There are 4 ways to turn a row about zero (a turn may also mirror it). The second row of each pair is the first, turned, with some noise. The first 28 pairs use one turn. New pairs use 2 turns, one after the other, and a turn may come again.
Some pairs, each with its turns in order after it:
[-15  11  -1  24  28 -23]
[33  4 29 16 -7  1]
K473

[-16  18 -27  23 -29  -2]
[ -1 -36  27   3 -28  -8]
K258

[-29  -1  22 -15 -23  27]
[  2 -17 -33 -15  17  28]
K473

[-13 -15  14 -22  25  -3]
[ -2  23  -1 -21  24  -1]
K258

[ 25 -24  -1 -26   5  19]
[-10   8 -31  -2   9  25]
K258

[-20   1   4 -11  -1 -18]
[  5  -4   5 -22  13 -15]
K258

[ 19   8  22 -29  14  12]
[-44  -3  11   8  -5   1]
K720

[ 16   8   3  14 -18 -29]
[  7  -9  12 -17   7 -33]
K473

[ 30 -21  10 -27  12   0]
[-33 -10 -18   5 -14 -17]
K720

[-27  18  20 -29  19   8]
[ 12 -14 -28 -23  18 -27]
K590

[-5 19 14 13 20 -1]
[33 -5  0 -6  6  3]
K590

[ -4 -27 -28   9 -21   9]
[ 18  20 -34   6  10 -10]
K720

[ 14  -6  -6 -16   4   4]
[-17  12  -1  -3 -12   1]
K473

[-16   1 -17  15   5 -18]
[ 25  -4  -4 -24   2   5]
K720

[ 18 -15 -11  17  20 -13]
[ 21  19  12   7 -10  19]
K258

[-28  29  -8  17   2 -16]
[40 11  8 -2 20 -4]
K473

[10 10  6 28  8 26]
[ 32  14  14  21  -3 -13]
K590

[ 10   2   4  25 -26  -5]
[  3  24   0  13 -16  27]
K590

[ 19  29 -14  25  11 -16]
[ 10 -41   7  -5  22   6]
K720

[ 23 -22  -1 -15 -21 -22]
[ -5 -13 -35  18 -21   6]
K720

[ 20 -29   6 -22   9   7]
[-20   5  23 -19  -7 -22]
K590

[ -3  12  -4 -30 -26 -22]
[ 15 -38 -13 -13  18 -10]
K258

[-22 -27  28 -15  -5  15]
[  1 -27 -21  -8 -17  33]
K473

[ -6 -11  13   1  26  21]
[ 18  -7   5  -6 -12 -32]
K590

[23 11  5 17 -5  2]
[-14  -9  18   4  16 -19]
K473

[ 23  21 -11 -29 -26  -4]
[-29  20   0   0  36  13]
K590

[ 27  19 -22  26 -24 -19]
[ 26 -31   6  26 -25   4]
K258

[25 23 -7 30 -9  5]
[ 10 -27   5  20  31   0]
K720

New pairs. What belongs after each?
[-19  17 -20 -25 -11 -17]
[-17   4  -7 -11 -26 -27]
K258 K720

[ -2  20  10 -13   9  -6]
[-20   4  16   5   0   5]
K473 K720

[  0 -20 -17 -16  24  18]
[ 12   9 -21  32  -5   6]
K473 K590

[ 19  23 -25  11 -26 -30]
[-32 -35  -2  11 -18 -22]
K258 K473

[ 11   8 -20 -29  15  -9]
[ 22  -5  20  -2  -8 -29]
K258 K590

[19 -4 10 24 16 16]
[25 -6 14 11 18 13]
K258 K720

[-7 19  6 29  1 13]
[  9  10 -16  -8 -12  28]
K258 K590

[-29  -5 -13  26  14  16]
[ 18  -3 -10  -5 -37  15]
K590 K258

[ 29  18 -17  26 -16   6]
[  0  25   4  22 -34  17]
K258 K590

[ 21 -23   3   0  16  19]
[  0 -30 -13  -6  -4  20]
K720 K590

[-11 -22 -17   6  28 -30]
[-10  10 -33 -34 -15   7]
K590 K258

[ 19 -29   6 -10  -3 -25]
[-32  -4  -7  20 -12  19]
K720 K590

[-18   5  27   6   1 -14]
[  6  12  19 -25 -10 -13]
K258 K473

[ 13   3 -14 -16 -21  10]
[-21   5  27   7 -11   5]
K720 K258

[ -5   7  -9  16   8 -22]
[-10 -15   5  19 -10  -7]
K258 K720

[ 19  10   0  -6  14 -18]
[-10  24  -9   3  20   0]
K590 K258

[-23  -2  24 -11 -20  28]
[ 13 -14  36  18  10  12]
K720 K720

[-12 -21   3 -19  12   4]
[-16  -1   7   1  29   3]
K258 K258

[-25  16   5  -8  12  18]
[24 -3  9  2  4 26]
K590 K258

[-19   7 -30 -29 -17 -26]
[-41 -19  -3  19   5  25]
K720 K258

[-26  -3 -27  12 -26  -7]
[-6 -4 -4 38  3 22]
K720 K258

[ 11   1   4  -5  10 -15]
[ -2  -4  -5 -21  -6   6]
K720 K258

[18  4  5 -9  8  1]
[15 -7 -6  5 -9  6]
K720 K473

[ 13  28  17  16  -9 -10]
[ 15  13  15  10  27 -17]
K590 K590

[-20  28   2   3  25  -9]
[ 22  25  -2   3  13 -27]
K258 K258

[ 27   8 -29  23  -8  -1]
[ 26 -29  12 -20 -15   1]
K473 K720

[  2  29  13  21 -23 -27]
[ 10  14  10  29  19 -34]
K590 K590

[-25  20  25 -25  11  -8]
[ -6  21   8  -4  22 -41]
K473 K590

[-19  13  15 -13 -12 -17]
[-15  -8  12   0  13  26]
K590 K258

[ -7  17  20  12 -18  19]
[ 33  -3 -12  -6 -15  11]
K258 K720

[-27 -15  -8 -14 -25   9]
[-2 -9 10  8 32 20]
K720 K720

[-24  17  28   4 -16   9]
[-12  24 -11   5  14  29]
K473 K258

[14 -8 -6  6 -4 14]
[  9  -8  -3 -15   3  -4]
K720 K720

[-13 -17 -19 -20 -13  21]
[  5   7 -29   5  -8  26]
K258 K473

[ 24   1  16 -19  10   0]
[ -7  -2  13 -30 -10  -8]
K720 K258

[ 15  26 -27 -27   4  17]
[-25  40  17  -9 -20   4]
K258 K258

[-10  25 -23   9  10  23]
[-10  11  27   0  -4  35]
K720 K473

[ -6 -16  29  -1  17  13]
[ 22 -13   7 -31   3  -4]
K720 K473

[ 25  -1 -25   1   5  24]
[ 21  20  16  22 -13  11]
K720 K473

[  6 -21  22  -4   3   6]
[  0   2  -7 -31   4  -1]
K590 K473

[-29  22   5  11 -13  -7]
[ 13  33  14  -7   7 -11]
K720 K590

